The rows are grouped in 4 different ways at once. Each group adds its own fixed numbers to the row, and there is some noise. The rows also spread widely along 13 directions, which tell nothing about the answers.
Known rows, each followed by its group in each grouping:
[-11 -24  13   0   3   4  19  24   3 -26   6   0 -13 -14   1  13  15  15
 -15 -11   1  -2   8 -11  13 -26 -14  -6  10  -6  -1  17  -2  -9  -3  11
  -2  -3] => Z845 E lim (1)
[  2   5  -9  14 -17 -14 -13 -17  12  37  -5   1   9 -29 -16   0 -20 -23
  -5  22  19 -11  -7  -4  -4  15   4  10 -29  -7   5 -10 -14   8 -14   2
  -2  19] => Z158 P bupug (0)
[ 21   6 -12  24  12 -25   5   6  -1   9 -16  10   4   7  15 -26   7 -12
   2  -9   9  11 -27  29  25  -7 -19 -23 -16  -3 -32  -4 -13 -15   8 -19
  17  -2] => Z701 U gar (2)
[-29  -1   5 -19 -31  14 -12 -12  16   7 -15 -28 -35 -24 -13   1 -17   2
  11  32   3 -30  -3 -16  -2   6   7  27 -17  -3  28  -5  19 -10   4  10
 -17  -4] => Z218 E lim (2)
[  3   8   2  -7 -15 -11   3  15  17   5 -10   1   2  -4 -12  -5   3  -3
   1  -7  20  -7   0   0  -1   0  11 -14 -13 -18 -19  -2   0 -11 -10  -6
   2  12] => Z356 U pur (0)
[  5 -10   0 -12   6   5   2   4   9 -33 -10  -9  -7  -4  -8  21  32  14
   4 -13 -20  -7 -13   5  18 -30 -13 -22  23  13   6  27  14  -6   5  24
   0   3] => Z158 P tesed (1)
[ -1 -21  -9  21  31   6  14 -18   0  20   6  10   6  -6 -27 -13 -31  -4
 -19   2  -2 -14   9 -16  -6 -12  19  -6 -23 -14  -9  -8 -35   9  13   5
   2   6] => Z701 P gar (1)
[-14  -5  17 -22   3   3   1   5  16 -31  -6  -6 -11  -5  -8  -6  10  17
   4 -12 -13 -21   0   1  14  -8  15 -17  13  -7   4  20  13 -10  17   4
  -1   7] => Z356 E bupug (1)
[  1  -6  -3  12 -14 -24   9  -6   6  21  -6 -20 -32 -15   7  -5   4  -1
  11  18  16  -8 -16 -12   2  -7 -19  31  -6  -5  15   6   9 -23 -11  18
   6   3] => Z380 E pur (2)
[-21 -19   6 -10  14 -10  16   8   3 -43  -8  -8   1   5   7   1   1   2
   8   9  -9 -11  10   3 -10 -12  -4  -3  -8 -18   4 -10 -11  -5  15   2
  10 -18] => Z218 E tesed (1)
[ -2 -18  -7   7   3   5   4 -16   9   2   4 -12 -12 -18 -21  17 -10  -7
   2  17  -4 -11   7 -19 -22   0  -9  23 -11  -4   6   4   1  -1 -12  24
 -11  -4] => Z380 P pur (1)
[ -7 -10   7   2   6  -4   0 -11  -3 -11 -11  -9 -12 -15   6  -8  -5  -1
  -4  16 -17  -9  -6   4  12 -11  -7   2 -13  -5  13  -3 -13  -2  16   1
   8  -6] => Z845 P lim (1)
[ -6 -14   1  -2   9   4   1 -12  13  -9 -17 -13 -13 -16 -11  -6 -24 -13
   4  26 -10 -17   5  -4 -15  -3  -7  11 -25 -18   4  -6  -7  -3  13   4
  -1 -12] => Z158 E pur (2)
[  4   6  -8  13  -3 -10   5  -1   1   8 -17  -1  13   6   3  -7  -6  -7
   6  -1   9   7  -3   5  -1 -18  -4 -11 -19  -7 -12  -5 -17  -5  -4 -15
   4  -2] => Z380 P gar (1)
[-15  -2 -12  11   2  -1   3  14  -6  -5  22  -8  20  12  10  28  13  13
   0  22   2   7 -24  37  22  17 -14  -1 -14   7 -14 -49 -11   4 -12   4
  -2 -33] => Z845 P tesed (0)
[ -2   0  -8  13   2  10   1  -3   8   5   0   8  30  -8  -9  20  -9  -7
  -8  -1   1  10  -2  -3  -7  -2  -4  -9 -13   2  -9  -6  -9  14 -14   3
 -12  -4] => Z158 E tesed (1)
[-19  -7 -15  12   7  24   5   6  -6  -1  28   1   9  11 -17  14  -6  21
  -7  -6   1  -8 -19   8  21  12  -5  -3   7  22 -12 -13  -1   4   0  15
 -22 -14] => Z356 E gar (0)
[ 17  -8 -17  12  13  -1   4  -1   7 -10  -8   0   2  -1 -16  14   8 -10
   3  -9  -2  -2 -15   6  -3  -8 -28 -10   0   3 -24  16   5  -9  -3  14
  -7  -4] => Z158 E tesed (0)
[ 18 -25  -2  16  22 -20   4 -11  21  -3  20   6 -10 -24 -22  17  10 -14
  -3   9   0 -10  -2  -4 -16  28 -16  15   1 -11  -9  11  10  -4 -19  33
  -2   9] => Z158 P pur (1)
[ 10  -7   2  13  -4  -6   7   7   9   7  -4   8  26 -20   2  14   4 -10
 -17  -5   5  14   6  -5   1 -20  -2 -14  -8  -3  -8   5 -18   8 -19  -1
   0  11] => Z356 P gar (1)
[-35  -4   7 -13 -13 -28   1   5   7 -18  14  -1   1  -8   4   4   7   8
   8  11  11 -16  -2  -2   5  19  10  13   7  -1  30 -14   6   6  -5  20
   8   4] => Z218 U tesed (1)
[ -5   1  -4  13   0  23  17 -12   3  10  -4 -14  28   7  14  32 -14  10
   5  16  -2  22  20 -21 -36 -24   8  10 -30 -14 -13 -12  -2   1 -29 -10
 -10 -31] => Z380 U gar (1)
[-14  10  10   8 -16  -7  -6  11  -3  10  -6   6  -3 -16  13 -28  -7   2
  -7  -5   7   1 -21  13  46  -7  -2 -13  -6   8  12  -1 -16   2  15 -17
   5  12] => Z380 E lim (1)
[-23  -9   9 -12 -28  -4  -6  12   4 -25  -7 -13 -24 -25   3   9  11   3
   9   9   0 -11  -7  -8  15 -11 -23  16  15  21  38  18  16  -1   0  23
 -11   3] => Z218 P pur (1)
[ 17 -13   9  33  22  -4   7 -14  12  24  42  17  22 -27  13  42  25  15
 -19  -2  -7  27 -14  -5   9  19   3   8  16   8  -5  12  19  12 -42  28
   1   3] => Z158 P tesed (1)
[ -3 -24  -5  15  10 -35  20 -20   9   2  18   6  29 -26  -5  27  12  -2
 -16  12  -3  -3   8 -26 -11 -20   0  12   7  -5  32   0 -30  19 -23  44
  22  23] => Z845 E gar (1)
[-27  -7  16 -10   9  28   7 -10   6  -6   3  -8  11  -8   1   8 -13  28
  -4  -1 -20  -8   9 -15   9 -25  29  -9   3   0  20   6  -2  11   9   4
  -2  -5] => Z380 E gar (2)
[ 14  -1  -3 -12 -16   2 -22  -5  20   1  -8  -5   8 -35 -22  18  24 -11
  -8   4 -12 -14 -26  17  32  -6  -5 -22   8  19   8  13   1  11  -7  22
  -3  31] => Z356 P bupug (0)
[ -2  23   5   1 -23   4  -8  -6   5  30 -14  -1   9  -8   4  -7  -5  10
   0 -12  10   3 -13  -4  18 -13  25 -14  -6   5   3  10   7  -2  -3 -12
  -4  15] => Z356 P tesed (0)
[  9   0   9  -2 -15 -42  -6  -4  17  -9 -18 -11  -7 -27  14   5   8 -26
   9  33   8  -3   8  12 -22  20 -12  15 -29 -36  -2 -10   3 -14 -17  -5
  15  -3] => Z845 P lim (0)
[-16 -41  10   5  29 -35  14  -8   5 -25  21   7 -18 -29 -16 -11  -7  -7
 -12  14  -6 -29  10 -14  -2   9  -6  17   6 -14  32   4 -22   7  17  37
  18  15] => Z158 P pur (1)
[ 12 -11 -11  -7  12  -8  10 -25  20   0 -18 -20   1  -3  -9  15  13  -1
   9  20 -11 -12  -6  -7 -18 -27   6  -2 -14 -15  -2  -2  -3  -9 -10  20
  16   0] => Z218 U gar (2)
[-14 -10  -6  11   1  -6   3  -1   8  10   5  15  12 -15 -25  -9 -27 -16
 -11  -4  17 -16  10 -15  -9   9   7   0 -15  -6  -2  -2 -20  10  -1   6
  -7  15] => Z218 E gar (1)

New rows, each followed by its group in each grouping:
[ -2  -9   4  -1  12 -19  15   4   0 -29  -7  -3  -1   0  16  -5  17   5
  10   2  -6  -3  -9   7   7 -18 -12  -8   1  -7   3   4  -5  -9   6   7
  20  -7] => Z218 U pur (0)
[-22 -12   0   4  34   6  13 -17  -2 -21  23   7   4  13 -14  -5 -10  25
   5 -20 -18 -17   2  -8  -1   6  12  -4  16   4   5  15   3   2  16  20
  -3  -6] => Z380 E gar (1)
[-15   3 -11  15  -1  19  -1  -7  -6  14   5  13  29  -7 -13   2 -21   7
 -12 -14   0   0 -10  -8  19 -15   2 -15   1  23   8   7 -19  20   4   7
 -12   9] => Z158 E gar (0)
[ -2  -7  -8   4  -1  -6   0   1   6 -28 -14   0  -5  -6 -13   5   1 -15
   8  -8   0  -9   3  -1 -13   0 -31   4  -2   0 -10  22   6  -9   1   7
 -11  -4] => Z845 E bupug (1)
[-35 -14   1 -10  10  22   7   7  -4 -26  24  -6  13   8 -11  21  -2  26
  -9   3 -14 -11  -2   3  16  -7  14  -9   7  12  12 -22 -12  17  10  16
 -10 -17] => Z356 P tesed (1)
[  0 -14 -12   2  24  -7   1  -5  -2 -17  -2  -6   5   3 -10  -7   7   3
  -1  16 -21 -17 -28  32  32 -11 -10 -24  -7   6   0 -21 -30   5  25  12
  16  -5] => Z158 P gar (0)
[-10   0  -4   9  15   3  -5 -14  -8 -14   1  11   9   2  -9  -7 -11   1
   1 -18 -14  -2  -5   4   7   6  -5  -7   5  15   0  14   0  10  14   4
  -6  -3] => Z845 P tesed (1)
[-16  -8  -7  11  -5 -21  10   4  -7  -2   7   7  -8  -5  -6 -20  -6  -2
  -5 -11  15 -14 -11  -6  19  -5 -16   5   7  11  13   8 -16  -3  14  12
   1  15] => Z356 E bupug (1)
[  7  17   7  16 -17  -9 -11 -15  -5  22 -17   8   1 -24  17 -22  -5  -7
   0 -14   2   8 -18  -1  25 -10  -5  -4   0  16  10  32   5  -1   5 -11
   2  21] => Z356 P bupug (0)
[ 13  -7 -10  14  19 -17   3 -21  15  12  -1   1 -17   1 -15 -11  -2 -11
  13  -1   5 -13  -9  -2 -20  28   0  12 -12 -18 -27   9  20 -22  -4   9
   0  -1] => Z218 E tesed (1)
[  3  -9  -4  14  12 -13   9 -10   2  13  -8  -3   1  -4   3 -15 -16 -10
  -4  16   1  -3  -4   6  -1  -3   3   2 -26 -16  -9 -18 -22  -6   6  -9
  11  -5] => Z356 P gar (2)
[ -7   0  -2   3  -5  -3  -5 -10  12   9   4   6   7 -15 -19   1  -3  -2
  -1  -2   5  -8  -6  -8   2   7   9  -3  -3   3   8   3  -2   8  -7  14
  -5  17] => Z218 P pur (1)
[ 10  -8 -16  27   4  -7   5  -9  -2  17  -6  19  11 -19 -14  -9 -20 -24
 -17 -10  14   5  -1 -19  -7 -14 -20  -1 -16   2  -9  13 -24   8  -6   4
  -3  15] => Z158 U lim (1)
[-15   0   4   3  14   9  -1  -6   1   1   8  -2   2   6   1 -11  -4  18
   6   6 -11 -13 -21  20  26  12  15 -10  -6   1  -6 -13   2  -3  14  -3
   3 -10] => Z218 E gar (0)
[-20  29   2 -20 -35  20 -23   0  11  -8 -27 -15   3   5  -3   7  -5   7
  26   1   2  -7  -4   9  -1   3  10 -10 -10   9   1   6  29  -6  -1 -14
 -22  -9] => Z218 P gar (0)
[ 14  -2  -5   8   0 -44  -5 -10  10  -9  -9  10 -12 -19  -8 -16  14 -21
   7 -12   7 -14  -9   1   3   6 -18   0   9  -2   7  31   4  -8   6  17
  13  29] => Z701 P bupug (1)
[-16  16   6   2 -24  16 -18   4   5   3  -6   9   7 -17  -5  -2  -8   3
  -1 -20   4   0  -7   0  23   7  -2  -6   5  22   5  23  17   6  -1  -7
 -22  10] => Z845 E bupug (1)
[ -4 -22  11  19  40 -16  13 -12   1 -29  34  31  18 -16   2   8   0  -3
 -15 -18 -14   6  15  -9 -15  28  -7   2  12  -9  -7  20   0  13  -8  16
   9  -2] => Z845 U lim (1)
[ -8  -8   1  -5  22  -9  12 -22   8  -8   7 -13  -7   4  -3   1   9  22
  10  -2 -13 -16  -4  -6  -2 -13  15   0   7  -9  11  11   5  -7   9  18
  16   1] => Z380 P bupug (2)
[ -9  13  -9   7 -13   3  -1   6  -4   8 -17  10  12   3  -3 -18  -8   2
   3 -24  13  -2 -13  -1  21 -23  -3 -22  -2  14  -3  15  -8  -1  10 -10
  -4  13] => Z218 E gar (0)
[ -3  12  -1  -9 -11 -15   0   2  16   5 -19 -14   8   7   0   1   7   5
  10  12   8  -5  -5   9   0 -14  19 -17 -20 -21  -4 -20  -7  -8  -2 -10
  10   1] => Z158 P tesed (1)
[  3  23   3   7  -9   6 -15  10  18  21  13  19  19  -6 -15  -1   3   5
  -6 -30  16   8 -12  16  20  27  18 -30  -3   2 -29   7  12   3 -15 -16
 -14  17] => Z380 P lim (1)
[-15   4   4   3   0 -12   4  -2  -4 -12  -4   6  18   1  15  -5   0   8
   5  -5  -1   2  -2   4   8 -10   4 -13   1   2  12   3  -9   5   6  -3
  11   0] => Z218 P gar (0)
[-28 -21 -12   9  -9  -5   1  -1 -12  -5   0  -6 -20 -16 -14  -6 -21 -15
  -3  17  10 -21  -6 -11   7  -2 -24  24  -9  15  27  -8 -18   6  14  20
 -10  -3] => Z218 P tesed (1)
[ -6   1  12   3   4 -12  15  -4   1  -9 -15  -1  -1   6  15 -14 -12   6
   8  -8   2   2  21 -13 -22 -13  14   0 -12 -24  -6  13   1 -15   7 -17
   6  -7] => Z356 P gar (1)
[-48   8   1  -9 -25 -14   6  14 -12 -40 -10 -13   1  14  18   0 -17   9
  23   9  11  -9  18  -5 -16  -1 -16  21  -7  -2  24  -9   1  -7   9  -7
  -5 -28] => Z845 E gar (0)
[-17  26  -4  -3 -41 -29 -15  14   0  -1 -18  -1  11  -5  16 -10   4 -10
  16  -1  21   6 -18  15  21   4 -14  -2  -4  17  18  -6   1   4  -7  -9
   1   9] => Z380 U tesed (1)
[ -6   4   4   0   5   9   3  -3   5  -7  -1   8  15  -4  -6  13   0  13
  -3 -24  -2   1   7 -14  -3 -17  12 -18   9   1  -1  25   6   6  -2   5
  -4   7] => Z158 P tesed (0)
[ -8 -15   9  -6   4   4   8  12   7 -18   0  -8 -21 -12 -12   4   4  12
  -4   3  -1 -17   3  -3  12 -15   1  -5   0  -8   4   6   1 -10  10  12
   0   0] => Z701 P pur (0)
[ -3  11   6  15  -2 -28   8 -16   3  13  -8  11  16  -2   9 -12  -8   4
   2 -18   9   6  12 -19 -14 -10  17   0  -3 -14   7  18  -4  -1  -7  -5
  12  16] => Z845 P gar (1)
[-14 -12  24   9  -2 -13   9  18   2 -19  16  12  14 -24  26   7  11   7
 -13  -2  -1  15   0   1  21   0 -10   0  14   4  16   7  -3   9  -9   6
   6   1] => Z356 E pur (1)
[ -3  -3   2   9  12   2   7  -8  -2   3  -8   5  21  -3  10  -2   0   5
  -7  -4 -10   8  -8   1  13 -28  10 -19  -7   1   2  -2 -19  11   5  -4
  11   0] => Z218 P tesed (1)
[  3 -11   9  -6  12  22 -11  -5  16  14  -8 -11 -16 -18 -23  -9  -4  10
  -9  17 -20 -22 -21  20  38  -5  22 -22 -15  -2  -6 -10  -6  -1  17   0
  -1   8] => Z158 P gar (1)
[-16 -20 -14   0  33  -8  13 -27   4   3   5 -17 -24  13 -25 -22 -18  14
   7  23 -13 -41 -17   4   7   1  13   7 -14 -14   7 -26 -18 -11  32  22
  12  -7] => Z158 E gar (2)
[  7 -14  -7  -1   3  22  -2   8  10 -19 -11   0  16 -15 -22  20  -2 -18
 -12   3 -12   2   2   6  -2 -15 -18 -18 -12   7 -15  -2 -16  12  -4   5
 -18  -4] => Z356 P pur (1)
[-37 -16   2  -3   2   7   9   9  -7 -19  -2   6  -5 -10 -26 -16 -40  -2
 -10  -4  12 -27  24 -24  -7 -16   4   0 -12  -7  20   0 -31  12  26   4
  -8   4] => Z158 P pur (0)
[  3   5 -11   9  -3   0  -6 -13   5   6  -2   0  -9  -2 -14  -2  -5  -6
   4  -3   2  -5 -12   1  -5  15 -10   6  -7   5 -13   7   9  -9  -2   5
 -15  -2] => Z356 P lim (1)
[ -6  23   3   2  -8   7 -15  -8  10  -3 -13  12  43  -8   3   3  -6  -2
   2  -8  -8  16  -5   8   7  -7   8 -27  -6  11   8   3  -8  25  -2 -11
  -4   9] => Z158 P pur (1)
[ 12  22 -13  17  14  10   3 -22   5  25  -3   4  27  19   6  -1 -10   4
   3  -8  -1  20 -10  11 -12   7  14 -15 -26 -12 -39 -13  -2  -4  -8 -25
  -2 -16] => Z356 P lim (2)
[-13  -7 -10  -4  17  -3  19   3   4 -18  -2  13  25  12 -20   0 -14  -2
 -11 -27  10  -6  18 -16 -22 -21  13 -22  -5 -14 -14   0 -22   8   5   3
   3   4] => Z356 U tesed (2)
[-26   7 -18  18  11  15  18 -17 -10 -10  11   8  39  23   4  19 -21   9
   9 -16   7  10  17 -26 -39 -10  -2   7  -7   2  -7   3  -5  10 -10   1
 -14 -24] => Z218 E bupug (0)
[  2  30 -10   1 -14 -25   2  -3  10   1 -19  -5  28  18  23   8  15   1
  19  -4  13  18  -8   9 -13 -10   5 -13 -12  -9 -11  -9   8  -7 -15 -12
  13  -7] => Z701 U tesed (2)
[ -1   4  -6  10 -11  -9  -5  -3   3   8   2  10  -3 -11 -10  -7  -2  -7
  -6 -13  10  -3 -12  -3  11  10  -8  -1   2  10  -1  13   1  -2  -1   6
  -8  15] => Z356 P lim (1)
[ -3   2  -2   6  18 -16  11 -16   3  -7   9   4  38   3  12  13  19  16
  -3  -2 -14   5  -9  10  12 -22  14 -24   0  -4   7 -10 -24  15  -3   8
  27   4] => Z845 P bupug (0)
[-14  -1  -3  15  -6   5  17   2 -11   8  -2   5  14  -5   3   2 -11  10
 -11 -10  10   8   3 -23   5 -37  -2  -3  -7   4   9   5 -21   7  -6   3
   3   2] => Z845 U pur (0)
[ 18 -10  15   8  13 -49   6 -11  11 -30 -19  10  -2 -26  23  -8  19 -15
   9  -8 -11   1   3  -5 -10  -8 -24   0  17 -14  14  50  11 -11   2  13
  27  18] => Z158 E gar (0)
[ -4 -25  20   7  29  23  -1 -13   6   2  15  10  -9 -33 -12 -15 -11   8
 -26  -4 -29 -17  -9  -2  35   2  15  -8   4   5   5  18  -6  11  21  10
  -1  12] => Z356 E bupug (1)
[ -7   1   1  10   5 -24  10   1   3 -12  -9  17  19  -3   1 -14 -16 -11
   1 -17  13  -2  15 -11 -15  -6  -2  -8  -4 -17  -1  17 -14   0   3  -5
   9  10] => Z158 E gar (0)
[  0  -4  -1   9   3  -1  13  -4   1  10  -1  -6   9   6  10   1   1  11
  -2   8   0   6  -6  -1   5 -17   9  -4 -15  -7  -8 -13 -10  -6  -7  -4
   5  -7] => Z356 U gar (1)
[-12   4  10   4  12  26  -3 -16   5  -3   2   9  33 -12   6  11  -5  18
 -10 -12 -27   8  -4  -2  21 -20  19 -23  10  18  13  14  -1  25   7   3
  -2   2] => Z701 E gar (2)
[-25  12  -4   9  -9 -50  25 -15  -8 -12  -4 -17  10  27  43   2   3  19
  31  18  11   2   7  -9 -28 -10  -2  30  -8 -22  23 -13  -1 -18  -6   4
  26 -22] => Z845 E gar (0)
[ 28  -4  -3   2  14 -10   3 -14  11 -23 -36  -9   0  -2   4   0  19 -11
  12   0 -23   2  -4  11  -5 -31 -15 -21  -6  -8 -13  23   2 -13   9  -2
  12  -1] => Z701 P gar (1)
[ 18   4  -8  11  10 -11 -10 -24  28  23  18  23  43 -23 -32  19   2 -18
 -15 -10   3  -1   0  -5 -13  27  23 -15  -5  -7 -15   4  -8  23 -28  16
  -3  34] => Z356 P bupug (1)
[  7 -38  18  13  41 -11  12 -14  10  -4  18   6 -16 -28  -7  -3  -2   5
 -16  11 -19 -15   4  -7   4   4   9   4   1 -19   3  11  -7  -2   7  21
  15   6] => Z158 P gar (1)
[-36   9   6 -39 -30  19  -7   9   6 -47 -49 -26 -12   5   1  -7  -8   4
  25   6  -8 -22  13  -6  -8 -40   1 -10 -13  -1  20   9   6  -9  25 -15
 -10 -15] => Z218 U bupug (1)
[ 12   6 -15   2   0  18  -4 -20  15   7 -15  -9  12  -6 -20  20   2  -2
   1   2 -10  -4 -12  -5  -8 -19  -4 -14 -10   0 -12   8   1  -1  -8  11
 -11   2] => Z158 E lim (0)
[-10  16  -4  10  -8 -21   5   7 -10  -6 -23  -1  14  19  27 -31  -9  -2
  12   3   5   9 -15  23  16  -9  -9 -13 -21  -2  -6 -20 -21  -9  18 -31
  10 -13] => Z356 E gar (1)
